There are 9 hidden switches. A switch that is on adds its own fixed numbers to the row, and there is some noise. The rows also spread widely along 12 directions, which tell nothing about the answers.
Known rows, each followed by its switches (1 for on, 0 for off):
[-14, -20,  32,  -4, -25,  16,  10,  16,  -6,  17,  -7,  40,  10,  -8,  -9,
  10, -38,  33,  16,  15,  -9, -13,  -4,  12, -19,  -7, -14,  -6,  -2, -10,
 -18,  44, -23,  -9,   9,  -1,   3,   9, -12,  -8,  18] => 1 1 0 1 0 0 1 1 0
[-14,   4, -10, -39,  43,  10,   3, -19,  10,  -3,   6, -17,  -5,  10,  17,
   3,   2, -33,  17,  11, -14, -37,  30, -26,  12,  -7,   0, -12, -11,  13,
   7,   9,  -4, -12, -15, -14,  17,  20,  37,   8, -12] => 1 0 0 1 1 0 0 0 1
[ -9, -20, -12, -40,  29,  39,  22, -31, -24,   3,  35, -35,  35, -23,  26,
 -25, -27,  -1, -19,   8, -20,   3,   2,  17,   0, -26,  -7,  27,  -4, -19,
  37, -29,  22,  21,   9,  -3,   5,  -9,  -9,  13,  26] => 0 0 1 0 0 0 0 0 0
[ 16, -18,  16,   1,  13, -13,  -6, -22,   3,  17, -10,  -8, -18,   9,  -7,
 -10, -10,  -8,  28,  50, -20, -46,  -4,   0,  -2,   4,  20, -32,  10,  -9,
   5,  -6, -25, -11,  -2, -19,  29,  38, -37, -30,  -4] => 1 0 1 0 0 0 0 1 0
[ -2,  19,   3, -48, -21,  26,  16, -45,  -7,  12,  -4,  39,  14, -19,  26,
  -3, -24,   7,   7,  20, -25, -12,  26, -22, -30,   2, -50,  31,  -7,  12,
 -30,  34, -18,   2, -18,  -6,   6,  21,  12,   4,  -3] => 0 0 1 1 0 1 0 1 0
[ 18, -26,  32,  23,  13, -15,   4,  20, -30,  -3, -27,  16,  15, -12, -10,
   6,   5,  26,  -4,  16, -14,   3,  10, -32,  22,  -3,   2, -30, -16,  12,
 -22,  -2, -30, -19,  -7,  25,  27,   4,  -6,   6,   5] => 0 0 1 0 0 0 0 0 1
[-13, -21,  21,  14,   8,  -7,  15,  27,  -5,  30,  11,  -6,   1,   2,  -6,
  32,  -8,  -2,  29,  13,  13, -27,   9,   4,  16, -36,  20, -29,  -8, -20,
   5,  18,  11, -12,  12,  -3, -11,  -1, -17,  -2,  -2] => 1 0 0 0 0 0 0 0 0
[ -1,  10, -28, -23, -10,  -4,  -7, -33,   9,  10,  11,   5, -14,   3,  22,
  -2, -19, -35,  33,  11, -26, -63,  -2,   0, -12,  15,  -9, -18,  12,   0,
  -2,   0,   0,  -3, -14, -10,   4,   2,  21,  -7, -14] => 0 0 0 1 0 0 0 0 0
[ -5, -12,  -9, -15, -38,   1,  32, -22, -19,  49,  23,   9,  32, -18,  30,
  -1, -46,  17,  36,   5, -14, -44,  -6,  27, -10, -14,  -7,  -5,  17, -27,
  -4,  14,   7,   8,  12,  -1, -15,   4, -18,  -8,  11] => 1 0 0 0 0 0 0 1 0
[-43,  -6,   1, -42,   6,  10,   4,  -9,  19, -11,   1,  25, -16,  23,  12,
  22,  -5,  -7,  27,   8, -12, -16, -20,  -4, -12, -25,  20,   9,  -8,  11,
  18, -19,  -3,  10,   0,  -4,   9,  11,  -3, -20,  -2] => 1 0 0 1 0 0 0 0 0
[ -7,  -6, -10, -23,  31,  -2,  19, -28, -18, -13,  20, -18,  21, -22,  21,
 -10,  -9, -22, -17,   4, -37, -20,   0, -17,   4,  14, -11,  19, -10,  10,
  25, -23,  -5,  13, -14,  27,  25,   6,  23,  23,   0] => 0 1 0 1 1 0 1 0 0
[ -8, -16,   1, -31,  10,  19,  -9,  -9,  28,   8,   9,  -3, -16,  19,   2,
  -5, -23, -18,  21,  28, -24, -58,  -4,   7, -13,  10,   2, -15,  12, -21,
   4,   7, -18, -13,   6, -19,  21,  14,   0, -28,   1] => 1 0 0 1 0 1 0 1 0
[-21, -26,  11, -56,  32,  59,  12,   2,   7, -11,  14,  -9,  20, -10,  10,
 -25, -29,  10, -28,   5, -21,  -6,  22,  -8,  -1, -12, -20,  27, -12, -17,
   1,  17, -11,  -7,  13,  -7,  12,   9,  28,   5,  27] => 1 0 0 1 1 1 1 0 1
[ -2, -27,  13,   0, -34, -12, -10, -17,   1, -14, -10,  51, -34,  18, -30,
 -19, -42,   1,  31,   9, -16, -40, -14,   9, -19,   6,   7, -19,  13, -18,
 -21,   0, -17,  -2,   7, -32,   2,  -5, -15, -13, -14] => 1 0 0 0 0 1 0 0 1
[-26,  13,   9, -12, -12,  10, -18,   4,   4,  -2,  -6,  31,  -2,   1,   6,
  31, -13,   0,   9,   8, -21, -18, -13,  -9, -15,  17, -31, -20,  -5,  26,
 -14,  18, -14, -10, -15,   7,  22, -21,  19,   4,   5] => 1 0 0 1 0 0 0 0 0
[-21, -39,   0, -30,  19,  13,  27,  10,  -1,   1,  18, -18,  32,  -8,  16,
  -7, -20,  11, -11,   2, -45, -39, -15,   0,   3,  17,   5,   7,   0, -21,
  16, -10, -24,  -6,  15,  31,  26,  12,  14,  -8,  20] => 1 1 0 1 1 0 1 1 1
[ 14, -17,   7, -15,  22,  15,  14, -18,  -4,  16,  21, -42,  24, -28,  20,
 -15, -24,  -6, -16,  30, -29, -30,   8, -10,  10,   5,  -7,   3,   1, -21,
   5, -20,  -9, -10,   6,   6,  15,  18, -14,  -6,  26] => 1 0 0 1 1 0 0 0 0
[-32,  -2,  -4, -50, -11,  37,  16,  -5,  16, -11,   9,  25,  28,   8,  24,
  36, -12,  27,  -1,  -1, -29,   5, -17, -21, -18, -15, -22,   9,  -9, -15,
 -11, -46,  -8,  -7,   3,  11,  11, -31,  -9, -15,  30] => 0 0 0 1 0 1 0 0 0
[  9, -18,  30,   3,  29,  32, -25,  22,  10,  -7,   4, -21,  -8, -24,  -4,
  -2, -16,  -9, -43,  43, -20,  -7,  -3, -21,  -3,  15, -11,  23,  -5,  -2,
   6,   4, -14,  -5,   9,  12,  21,  10, -12, -13,  25] => 0 0 0 0 0 0 0 0 0
[-34, -16,  12, -34,   6,  11,   8, -22,   3, -23,   8,  18, -13,  -5,  -3,
  -5, -21,  -8,  -9,  18, -33, -18, -20,  -3, -26,   9,  -2,  44,  -7,   6,
  20,  -3, -10,  16,   4,  -2,  21,  11,   3,  -2,  -6] => 1 0 1 0 1 0 0 1 0
[ 15,  -2,   6,  -7,   1,  13, -21, -15,  -6,   3,  -1,  -2,   3, -20,  11,
 -15, -25,  -4,  -9,  29, -34, -29,  -1, -13, -11,  30, -29, -12,   6,  10,
  -8,   6, -27,  -6, -14,   5,  28,  16,   0,  -7,  10] => 0 0 0 1 0 0 1 0 1
[ -5, -23,   3, -24, -39,  17,  28, -21, -17,  14,   1,  35,  40,  -2,  13,
  -7, -49,  54,  29,   0, -26, -12, -13,  15, -24, -15, -13, -14,  12, -33,
 -19, -12, -20,  -4,   7,  -6,   2,  -4, -34, -16,  30] => 0 1 0 1 0 0 1 1 1
[ 25, -26,  22,  26,   4, -20,  24,  -2, -22,  20,  11, -14,  18, -17, -13,
   7, -15,   2,  11,  18,  -8, -26,  16, -12,  22, -15,   5, -33,  -3, -37,
 -16, -18,  -1, -18,   8,   0,   0, -10, -32,   8,   3] => 1 0 0 0 0 1 0 0 0
[ 18, -22,  39,   5, -33,   9,  12, -24, -22,  -5,  -6,  37,  10, -43, -15,
 -34, -57,  29, -14,  27, -30,  -7,   3,  -4, -28,  18, -30,  32,   6, -19,
 -34,  24, -30,   2,  10,  -2,   1,  21, -27,   3,  19] => 1 1 0 1 0 0 1 1 0
[-24, -11,  19,  -8,  -2,  -6,   2,  29,   6,  13, -13,  39, -25,  15,   1,
  27,   2,  -4,  38,   7,  18, -22,   8,  -7,   7, -34,  23,  -9, -14,  21,
  -1,  44,  -5,  -2,  -3,   7,  -7,  28,  16, -15, -18] => 0 0 0 1 0 0 0 0 0

New rows, each followed by its switches (1 for on, 0 for off):
[ 18, -21,  17,   5,  25,  -6,  -9,  -4,  -3,   4,  -2, -22,  -5, -12,  -4,
 -16,  -5, -21, -17,  38, -43, -49,   0, -12,   7,  41, -10, -28,   0,  -2,
  -3,  -7, -36, -21,  -6,  19,  49,  18,   4,  -6,   0] => 1 0 1 1 0 1 1 0 0
[-16, -17,  11,  25, -37, -13,  -1,  28, -14,  -1,   7,  40, -14, -11, -18,
  22, -28,  -1,  17, -13,  -5, -31, -12,   8,  -8,   5,  -9, -13,  -2,  -9,
 -16,  33,   9,  -6,   8,  10, -15, -38,  18,  15, -13] => 0 0 0 0 0 0 0 0 0
[-39, -20,  -3, -43,  -1,   5,  10, -11,  16, -22,  14,  22, -28,  -3,   9,
 -16, -23, -28,   1,   0, -23, -39, -12,   0, -14,   2,  15,  55,  -4,   9,
  19,  10,  -1,  22,  10,  10,  -2,  25,  37,  -5, -14] => 1 0 0 1 1 0 0 0 0
[-27,   5,   3, -22,   4,   3,   6, -24,  10,  -1,  27,  -3, -15,  -8,   9,
  23, -16, -31,   3,  24, -23, -26, -15, -11, -20,  -3,  -1,  30,  -2,   0,
  23, -20,  12,  16,   0,  -7,   1,   2, -19,  -4,  -7] => 1 0 0 0 0 0 0 0 0
[-17,   6, -19, -56,  -1,  11,  -3, -49,  21, -32,  -5,  26, -10,   3,  28,
  -8, -13, -16,   7,  11, -46, -25, -16, -26, -22,  17,  -5,  28,   3,  17,
  -5, -41, -16,  10, -10,   2,  22,  11,  12, -12,   2] => 1 0 0 1 0 0 0 0 0
[  9,   6,  -4,  -2,   7, -15, -25, -22,  -9,   7, -12,   8,  -8,   0,   7,
 -11, -16, -22,  19,  20, -35, -52,   0, -10,  -4,  47, -23, -47,  10,  32,
 -10,  22, -34, -10, -29,   2,  40,  17,  26,   6, -11] => 1 1 0 1 0 0 1 0 1
[  6, -19, -18, -23,  -1,  -4,   2, -14,  -7,  14,  -6,  12,  15,   2,  25,
 -29, -23,   1,  35,  -1, -25, -55,  -2,  15,   8,  12,   5, -30,  15,   2,
  -9,  17, -20,  -5,  -1,  10,  20,  15,  33,  -3,  -1] => 1 0 0 1 0 0 0 1 0
[  1, -15,  15,  11, -23, -16,  13,  -1, -37,  22,  -3,  34,  19, -10,   0,
   3, -24,  19,  26,  -4,  -2, -14,   1,   8,   8, -17, -11, -29,  -5,   3,
 -10,  16, -11,   2, -10,  15,   4,  -1,  -2,  12,  -7] => 0 0 0 1 0 1 1 0 0
[-19,  -8,  23, -16,   4,   4,  35,  19,  -5, -12, -13,  25,  48, -16,  13,
  48,  11,  40,  -5,  -4, -29,  10,   7, -53,   9,  -7, -19,   2, -28,   1,
 -37, -14, -26, -27,  -2,  41,  21, -17,  10,  15,  17] => 1 0 0 1 1 0 0 1 0
[ -1, -11,   4, -34,   4,  20,  29, -25,  -5, -16, -10,  19,  29, -24,  13,
  -4, -12,  19,  -6,   9, -39,  -5,  18, -35, -10,   2, -23,  17, -13, -19,
 -37,  -9, -18, -19,   3,   1,  14,  -3,   7,  14,  14] => 1 0 1 0 0 0 1 1 0
[ -8,  -9,   1,   0,  18,  -5,   1, -29, -17, -26,   9,  -6,   2,   1, -17,
   4, -14, -10,   5,   9, -31, -16,  -9,  -2,  -4,   5,  -9, -36,  -7, -12,
   7, -44,  -1, -11, -10, -15,  30, -41, -13,  24,   0] => 1 0 1 1 0 0 0 0 0
[  3,   6,  -7, -26,   1,   8,  -3, -29,   3, -14,  -9,  11,  20,  -8,  24,
   6,  -8,   4,   1,  11, -43, -17,  -8, -29,  -6,  22, -22, -13,   0,   8,
 -23, -40, -24, -13, -12,  13,  32, -11,   3,  -1,  18] => 1 0 0 1 0 0 0 0 0
[-10, -14, -10, -40,   6,  25,  -6, -43,  12, -46,   7,  21, -25,   9, -10,
 -29, -39, -16,   2,   8, -27, -12,  -9,   0, -29,  -2,   1,  26,   3, -17,
   8, -31,   1,  11,   4, -33,   7, -11,   0,   1,   5] => 0 1 0 1 0 0 0 0 0
[ 15, -25,  -2, -27, -15,   5,  14, -44,  -5,  -3,   2,  24,  -1,  -4,  -1,
 -46, -45,  -1,  25,   9, -23, -42,  12,   7, -10,  -1,   0,   5,  12, -29,
 -19,   4, -14,   1,   9, -23,  -1,  15,   2,  -3,  -6] => 1 0 0 1 0 1 0 1 0
[ -5,  13, -19, -37,   4,   5, -14, -51,   0,   7,   0,   7,  -3,   9,  22,
 -16, -24, -19,  31,  15, -26, -45,  -2,   6, -16,  19, -16, -15,  12,  21,
   6,  12, -12,  10, -20, -25,  28,  14,  17,   0,  -8] => 1 0 0 0 1 0 0 1 0
[ 27, -31,  13,   1,  14, -37,  33, -34, -22, -12, -17,  12,   8,  -5,  -6,
 -23,   0,   8,  20,  24, -26, -18,   9, -26,  12,  -8,  30,  -8,  -5, -10,
  -8, -38, -30,  -6,  -4,  14,  23,  35, -25,  -3, -10] => 0 1 1 1 0 0 0 1 0
[ -5, -46, -10,   5, -15, -28,  36,   7, -32,  -3,  -2,  27,  22,  -3,  -5,
 -12, -16,  20,  33, -26, -25, -41,  -2,   7,  15,  -9,  19, -31,  -1, -30,
 -15,   0,  -7, -12,  10,  18,   4, -19,  21,  17, -18] => 0 0 1 0 0 0 1 1 1
[-13, -29,  23,  15,  22, -20,  19,  -3,  -4, -23,  12,  -8, -16,   4, -35,
  20,  -4, -14,   1,  24, -24, -20, -12, -11,   1,  -6,  21, -16, -12, -27,
  16, -44,  -5, -14,   6,  -2,  19, -15, -32,   6,  -4] => 1 1 1 1 0 0 0 0 0
[-22, -14,  12, -24,   9,  28,  19,  12,  22, -13,  16,  -5,  15, -10,   5,
  34, -11,   7, -15,  13, -29, -10,  -5, -27,  -8, -10,  -6,  13, -11, -34,
 -10, -36,  -1, -22,  16,   8,   2, -24, -16,  -8,  26] => 1 0 0 1 0 0 0 0 0
[  3,  -5,  10, -18,  11,  -1,  20,  10,  21,  -5, -12,  11,   7, -17,  15,
  25,   9,  -7,   3,  16, -32, -37,  26, -59,   7,  13,  -8,  10, -13,  -9,
 -44,  11, -25, -33,   2,  24,   7,  15,  29,   1,  -5] => 1 0 0 1 0 0 0 1 0
[-20, -36,  20, -15,  31,   0,  19,  18,  13, -29,  -1,  -2,   1,   0,  -4,
  17,   7,   3, -11,  10, -20,  -6,  -6, -32,  15, -18,  32,  20, -18, -14,
   6, -40, -10,  -8,  19,  19,  15,   6,  -6,  -8,   9] => 1 0 0 0 1 0 0 0 0
[  1, -12,  14, -16,  16,  25, -32,  12,  27,  -5, -17,   8, -22,  15,  -8,
  -2, -13, -11,   4,  30, -26, -42,   3, -12,  -7,  25, -14, -36,   2,  -2,
 -22,  18, -36, -31,  -1, -12,  36,   8,  15, -20,  10] => 1 0 0 1 0 1 1 0 0
[-35,  -4,   1, -22,   9,  11,  -8,  -1,  -1, -20,  -8,  25,  -5,  10,  -4,
  16,  -5,  -4,  10,   2, -27, -17,  -9,  -1, -10,   5, -17, -24, -13,  15,
  -1,   5, -14, -11, -12,  -2,  31, -22,  25,  14,  -2] => 1 0 1 1 0 0 1 0 0
[ -1, -14,  -4, -48,   2,  28,  14, -45,   8,   8,  12, -14,  12,  -4,  26,
 -20, -29,   9,   6,  36, -35, -23, -11,   6, -18, -11,   3,   6,  11, -27,
  10, -46, -12,  -2,   7, -16,  16,  23, -39, -34,  33] => 1 0 1 1 0 0 0 0 0
[-27, -25,  13, -17,  -7, -13,  36,  12, -17,   1,  -1,  43,   2,   4,   0,
  11,  -6,   7,  16, -10,  -5, -14,   2,  -2,   4, -20,  10,  10, -16,   7,
   3,  20,  -8,   7,   1,  30,  -1,   9,  25,   7, -15] => 0 1 1 1 0 1 0 0 0
[  8,  20,   5, -22, -28,   1,  18, -53,  -8,  43,  19,  16,  -4, -17,  16,
   2, -38, -18,  37,  29,  -2, -40,  31,  -3, -18, -17, -29,   2,   4,  -9,
 -19,  31,   7,   3, -14, -32, -22,  27, -16,  -1, -12] => 1 0 0 1 0 1 0 0 0
[-14, -35,   2,   1, -18,   1,  -4,   0,  -8, -20,   5,  24,   0,   9,  -9,
  -2, -32,  20,  11,  -4, -22, -12, -46,  22, -10,  -8,  19, -14,   7, -20,
  15, -47,  -2,  10,  14,   3,  12, -34, -26, -10,  14] => 0 0 0 0 0 0 0 0 0
[-11, -47,   6,   5, -29, -25,  35,   7, -20,  13,  21,  14,  12, -19,   7,
 -11, -29,  10,  12,  -1, -28, -46, -29,  13,  -1,  -2,  28,  21,   9, -28,
  14,  -8,  -8,  17,  20,  36,  -8,  15, -15, -14, -10] => 0 0 0 0 0 0 1 1 1
